Every row belongs to one group in each of 4 separate groupings. Each group adds its own fixed numbers to the row, and there is some noise. The rows also spread widely along 9 directions, which tell nothing about the answers.
Some rows, each with its group in each grouping after it:
[ 12 -10 -22  -9 -14  21  -6  21 -23   6  -7  16  -5  -2  14  13  -7 -22
  24   7   6  10]
j_211 j_702 j_502 j_516
[  9 -17  -1  14   3   4 -12 -10  -6  13  -9  33  -8 -11 -12  11  15  11
  10  -2 -17 -11]
j_697 j_702 j_992 j_539
[  1 -18 -26 -10 -17  -6 -13   0   8  11 -11  13 -33 -15   6   1   1  -2
   4  10   1 -13]
j_365 j_784 j_502 j_429
[  7 -14  -1  21   3  -7 -15  15  -6  15  14   6  -5   3   1  12  18 -36
   0  -4 -14   2]
j_830 j_543 j_959 j_976
[ 14 -11   7  -8  23 -17  -1   1  -6  -6   8 -13  27  15   1   8 -12  -7
 -29  11  20   8]
j_89 j_784 j_959 j_254
[-17  -2  25   0  -9  44  28  -5  -8 -19  -9  -5  16   2  -7 -11  -9  38
  -9 -34  18   8]
j_697 j_87 j_992 j_795
[ -5  21   7  -6  -9  15  31  -6 -17 -11   6  -7  15   9   3   0 -20  10
 -23 -21  16  11]
j_358 j_87 j_992 j_516
[ -9  30  -2  13  13 -39  -5 -25  16 -27  13 -23  28  -1   0 -32  -2  -5
 -18  29   0  -2]
j_358 j_543 j_959 j_429
[-12 -20 -14  -6  16 -16  -7 -34  22 -11 -14   3   8 -13 -14  -5  -1  15
  -1  24   4  -8]
j_365 j_87 j_992 j_976
[-14  27 -23   3 -25   4  16 -16   4   8   3  12  -7   0  26 -14  -3  -3
   6 -26 -14 -10]
j_89 j_543 j_502 j_795
[ 45  -9   5  13   9  24   8  -2   0  -8 -21  38   2 -20  12 -21   2  12
  29  17   2  -9]
j_830 j_702 j_992 j_539
[-45  26  -4   6  -8  13   2  -5 -11  -4   4 -12  13   2  -1 -10  15 -16
  16 -18 -23  10]
j_211 j_87 j_502 j_254
[ 29 -12 -14  -4   0  20   4  -5 -16   3 -19  28   2  -4   6  10  -5   5
  23   8   6  -5]
j_365 j_702 j_502 j_516
[  9  -5   7  26  12  10   5   1 -14   4   3  14  21   7  -2   8  13 -16
  10 -17 -16   5]
j_830 j_543 j_959 j_976
[  4  33  15   3   9  -8   4  -4 -11 -17  15 -17  28   9   8 -16   5   1
 -12  10   5  12]
j_89 j_543 j_502 j_539
[  4  14 -21 -17   0 -12  -1  -5  -6 -14   3 -15  19  -2  14  -5 -17  -1
 -13  26  24  15]
j_365 j_702 j_959 j_795
[-12  33 -23  -2 -12  -9   3  -6 -16  -5   6  -2  12   0   4   0  15 -16
  12   8 -21  11]
j_365 j_543 j_959 j_254
[ -6  -3 -12   5   8   4 -14   1  -2  -7  -8  -2  11 -14  -2  -7  21  -4
  20  16 -10   9]
j_89 j_784 j_992 j_429
[  3  17  17  19   6 -21  -8  -3 -11   9  17  -1   4   8  -5   9  11  -9
 -28   0  -8  -5]
j_358 j_87 j_502 j_976
[ 13 -17  22  13  30  -5 -11  -9  -5  -4   2   1  19   5 -16   2   7  -2
 -14  13   3   3]
j_365 j_702 j_992 j_254
[ -1 -23 -19 -22 -13   5   5  -1   8   1  -9   6 -16  -5  12  -9 -24   1
  -4  -5  21   1]
j_830 j_784 j_502 j_539
[ 27 -35   2  -1   3  28   7   7   6  -6 -21  25 -10  -5  -1  -7   1   8
  20   0  10 -15]
j_89 j_702 j_959 j_254
[ -6  23 -21  -1 -13  13  18   1 -28  23   3   8  13  -3  22  11  -8 -20
   4 -24 -13  14]
j_365 j_87 j_992 j_539
[ -9   9 -21 -26 -16  -1  11   2  -9  -2   2  -7  -4  -5   9   2 -17 -10
 -10   8  17  15]
j_365 j_87 j_992 j_254
[ -6  -1   0  12   9 -36 -12 -16  10   2  19   2   0   7  -6   1   7 -18
 -16   6 -15  -9]
j_830 j_543 j_959 j_254
[ 24 -25 -35 -25 -20  19   6   6 -15   5 -24  30 -16 -17  13  14 -16   6
  30   9  13  -2]
j_365 j_543 j_502 j_429
[ 19  13  32  12   0 -11   5   2  -1 -12  19   3 -11  11   0 -13   6   1
 -28   1   7  -9]
j_830 j_543 j_502 j_254
[  6   1   0  -4 -11  29  23   5   0 -14 -12  -3   4  -6  13 -22  -9   4
   7  -7  15  -1]
j_365 j_87 j_959 j_539
[ 24  -1  14   7 -10  -1   9 -10   9 -20  -5  17 -21 -10  -5 -16  17  33
  -2  10   0 -24]
j_365 j_543 j_959 j_539
[-13  19   6  17   6  -2   5  -9  -8   6  10  -4  17   9   8  -5  -1  -9
 -13 -26 -11   5]
j_830 j_784 j_502 j_429
[ 30  16  10  11   9 -19   1 -14  -8   4   1  20   2  -3   6  -1  11  17
 -13  14  -8 -15]
j_365 j_784 j_502 j_539
[ -2  -4 -13  20  18  -3 -14  -4   9   6   1   2  21  -3  15 -19  -4 -40
  13   8 -13  -1]
j_211 j_702 j_959 j_539
[  8  -6   7   5   9  -6 -11  10  -4 -13   7 -14  13  -4  -1 -13  -3 -18
  -8  27  11  14]
j_358 j_543 j_992 j_429
[ 25 -22 -20  -6   2 -20 -11  -5  13  18   1  14 -20 -10  17  -5 -22 -19
 -19  20  14 -12]
j_365 j_702 j_992 j_539

New rows. What belongs after each?
[ 14   9  -9   8  -4 -17 -15 -10  14   3   2  12 -14  -8  14 -14  11   3
  -1  19  -2 -19]
j_89 j_702 j_502 j_795
[ 14  32 -14   5 -17 -11   3  -3   3  -4   6  17 -16  -5  19 -22   7 -15
  11  16 -13 -10]
j_830 j_543 j_502 j_254
[-13 -11 -21   8 -19   3 -13  10   2  32  12   6 -25   5  14  11  11 -43
   5 -21 -16 -14]
j_89 j_87 j_502 j_516
[-19   5   5  15  -4   4 -12   0  12 -13   0 -10 -11 -10  -6 -24  32   2
   3   3 -12  -2]
j_89 j_784 j_992 j_429
[ -9  13 -14  -3   6 -13   9 -38   0   3  -3  18  14   2   4  -3 -16  22
  -7 -15  -5  -4]
j_830 j_702 j_502 j_539
[-15  19  13  10 -13   2 -12  16 -29  -6  21  -5  -6  -3 -14  10  40  -1
  -1  -3 -20  21]
j_830 j_543 j_992 j_539
[  9  17  19  17   0  -9   4   1 -19   2  15   6   4  11  -4  10  10  -2
 -22  -9  -7   2]
j_358 j_543 j_502 j_976
[-15   9 -10  11 -12  10  -1  -4   9  -7  -5   6 -12 -18   4 -23  16  -3
  19   1 -11  -6]
j_830 j_87 j_992 j_429
[  0   2 -18  -4   7 -26   2 -32  20  -5  -5  -1  12  -7   8 -15 -15   7
  -9  19   6 -16]
j_365 j_87 j_959 j_539
[  0 -11   7  -4  13   2  -6  10 -37   6   6  -2  23  12 -11  38   6   1
 -13  -9   6  30]
j_830 j_784 j_502 j_976
[-14  -4   0   7   4  -7  -5  -8  11   8  14 -15   2   8  10 -11 -12 -15
 -30 -16   7   0]
j_89 j_702 j_992 j_795
[ 28  23 -14   1  -4 -33   0 -12  14  -3   8  13 -16 -11  20 -22  -3 -16
 -11  38  -1 -16]
j_365 j_543 j_992 j_254
[-25  33  13   1 -14  -6  10  -8  -2 -14  19 -20   1   4   3 -10  12  20
 -30 -15   5   4]
j_89 j_87 j_992 j_795
[  8 -33 -33 -13 -11   4   5   2  -2  15  -6  17  -5   1   9  18 -27 -24
   6  -8   5  -5]
j_358 j_543 j_959 j_516
[ 45 -20 -12 -21 -11  -7  12   5  -5  -1  -7  20 -20  -1  12  17 -24  13
 -22  14  31 -13]
j_365 j_784 j_959 j_516
[ -5 -13  12  27  -2  12   2   4   4  12   7   3  -8   1   1 -13   0 -25
 -11 -28 -12  -8]
j_358 j_543 j_992 j_429
[-21   8 -18   7  10   9   9 -22  -8   1 -10  11  28  -1   5  -4 -10  -8
  11 -16 -13  12]
j_211 j_702 j_992 j_976
[ 14   9  14  -3 -13  24  23  29 -33   7  15   0   4  14  17  10  -7 -20
 -18 -32   9  19]
j_89 j_543 j_992 j_254
[ 27  12 -13 -12 -20  -6  26 -11 -16  -6  -1  29  -8  -1   6  15 -12  26
  -6  -1   6 -12]
j_358 j_543 j_959 j_516
[ 15  31  11  20   0  12  -4  10 -22 -14   3   7  13  -8  -1 -12  35   2
  19  11 -18  10]
j_830 j_702 j_959 j_539
[-17 -17   2  14   7 -13 -23  10  -7   2  20 -18   7   5 -10  11  15 -26
  -9  -2  -7  13]
j_830 j_543 j_959 j_429
[-29  -6  -6  -6   7   8  -4  -8 -13   1  -1 -12  23   6  -8   0 -10  -6
  -3 -16   1  20]
j_358 j_702 j_502 j_539
[  4  20  28  21   8  11  12   5 -21  -2  12  -9  26  13   2  -8   1 -12
 -13 -15  -5  12]
j_358 j_543 j_502 j_539
[ -2 -16  31  18   6  22  -9   7  13 -17  -4 -14   7  -1  -6 -25   8   5
   2   9  17  -6]
j_697 j_87 j_502 j_795
[-32   1 -26 -29 -27  -1  -9   7 -13 -12   7 -15 -13  -5  -5   8   2   3
   4   3  10  24]
j_830 j_543 j_502 j_429
[-27  15   2   4   8 -23 -11  -9   3 -12  24 -27  18   6  -2 -15   2 -16
 -22   9   0  19]
j_830 j_543 j_992 j_539
[-30  24  10   8  -5  -2   7 -11  -8 -13  21 -18  14   7  -2  -8   5   6
 -22 -19  -3  19]
j_830 j_543 j_992 j_795
[ 23  14   6   0  13 -18   5 -15  -3   3   7   4   9  10  12  -6 -19  -5
 -29   7  13  -7]
j_365 j_702 j_502 j_254
[ 23 -31  10  10  -9  -4 -13   5   1   5   5  22 -39  -5 -13  13  22   3
  -9   8  -4 -20]
j_365 j_543 j_992 j_516
[  0  16  -2   3 -15 -20  10 -20  19   0  12   7 -22  -6  18 -17 -11  15
 -30  -6   8 -20]
j_830 j_87 j_992 j_795
[  2  37 -13  10  -3 -10  13  -4  -6   9  16  -3  14  -2  31 -13 -18 -28
 -15  -9  -1   5]
j_830 j_87 j_992 j_429
[  3   7  -2 -10 -20   9  14   7   9 -25  -1  -9  -7  -7  15 -24  -9  13
  -7   8  27   0]
j_830 j_87 j_959 j_795
[ 11 -13   2   0  17  -8 -10  -4 -15  -8   4  -1  24   3  -4  16  -1  10
  -8  14  12  14]
j_830 j_702 j_959 j_795
[ 34   0  -7   2  14  13   5  12  -8  -1  -5  11  19  -3  24 -16 -22 -32
   9  20  16  11]
j_830 j_702 j_992 j_254
[-50  14 -22  -5 -15  -1 -10  -7  -2  -4   4 -17  -1  -5  -3  -4  10  -8
  11 -10 -10  13]
j_830 j_87 j_502 j_429
[ 10 -12  11   9   2  26  10  17 -12   3   2   1   5  -1  12  -1 -11 -12
  -4 -20  13   8]
j_830 j_87 j_992 j_429
[-13 -43 -16  -8  -8  12 -13 -12  21  -3 -17   8 -26 -16 -10 -10  -1  11
   7   6  11  -7]
j_365 j_702 j_992 j_795
[ -3   0 -40 -27 -25 -10 -12   3  -8  13   2   1 -17  -7  19  11 -15 -12
  -7  14  14   9]
j_365 j_702 j_502 j_795
[ -9  48   1  -2 -14 -14  -2   7 -20 -11  20 -13   4   8   7  -6  22 -11
  -7   9 -11  13]
j_89 j_543 j_502 j_254
[-24  15 -16  13 -23  13   3  -6   3  10   2  13 -19  -5   8 -16  15 -16
  22 -28 -30  -7]
j_830 j_543 j_502 j_539
[  9  -4  -9   6   1   2  25 -33  -1  -4  -9  30  15   0   6   3 -11  32
   6 -23  -5 -12]
j_830 j_543 j_959 j_795
[-21 -17  16  16  12   0 -25  16   0 -14  14 -28  12  -1 -11 -11  13 -30
  -7  11   1  17]
j_211 j_543 j_992 j_429
[ -1 -37  13   1  -1  22  -6   5 -15  -6  -7  10   3  -3 -20  18  11  22
   9  -4   6   8]
j_697 j_543 j_992 j_795
[  2   3   9  -3  -5   3   5 -10  16 -21 -14   7 -14  -7  -7 -31   6  20
   2  18   5 -13]
j_358 j_784 j_502 j_254
[ 16  -2   1   8   5  20  17 -15  -8  -3 -12  26  16  -2   5  -7  -4  16
  21 -15  -6  -4]
j_830 j_543 j_502 j_539
[-21   8 -34 -19  -9  -4   9 -18   1  -9  -6  -8  13   1   6  -2 -15  -3
  -1   1   5  10]
j_365 j_784 j_959 j_516
[-36  34  -9  17 -10  -7  -9 -21  -3   0  13   1  -2   6  -6  -7  27  -4
   3 -15 -30   1]
j_830 j_702 j_502 j_516
[-32  21  -8  11   5   4  18 -34  -2   1  -3  12  20  -1  -5  -7   6   4
  11 -27 -27  -1]
j_830 j_87 j_992 j_254
[  0 -28 -17  -8   4  -9 -17 -11   2 -18 -16  14   7 -13 -22  12  11  18
  21  33   4   0]
j_697 j_543 j_959 j_976
[ -3  23  -6  21  -4  -5  -5 -10   9  -1   0   5  -6  -4   5 -20  20 -15
   1   4 -17  -8]
j_365 j_702 j_959 j_976
[ 14  21 -13  -7 -24  27  28  19 -27   3   3   9   7   1  27   2  -6 -11
   9 -26   1  13]
j_89 j_543 j_959 j_539
[ -7   6  -4 -12   4  13  13   7 -20  -6   4 -19  26  14   6   0 -23 -19
 -16 -11  19  25]
j_365 j_702 j_959 j_254
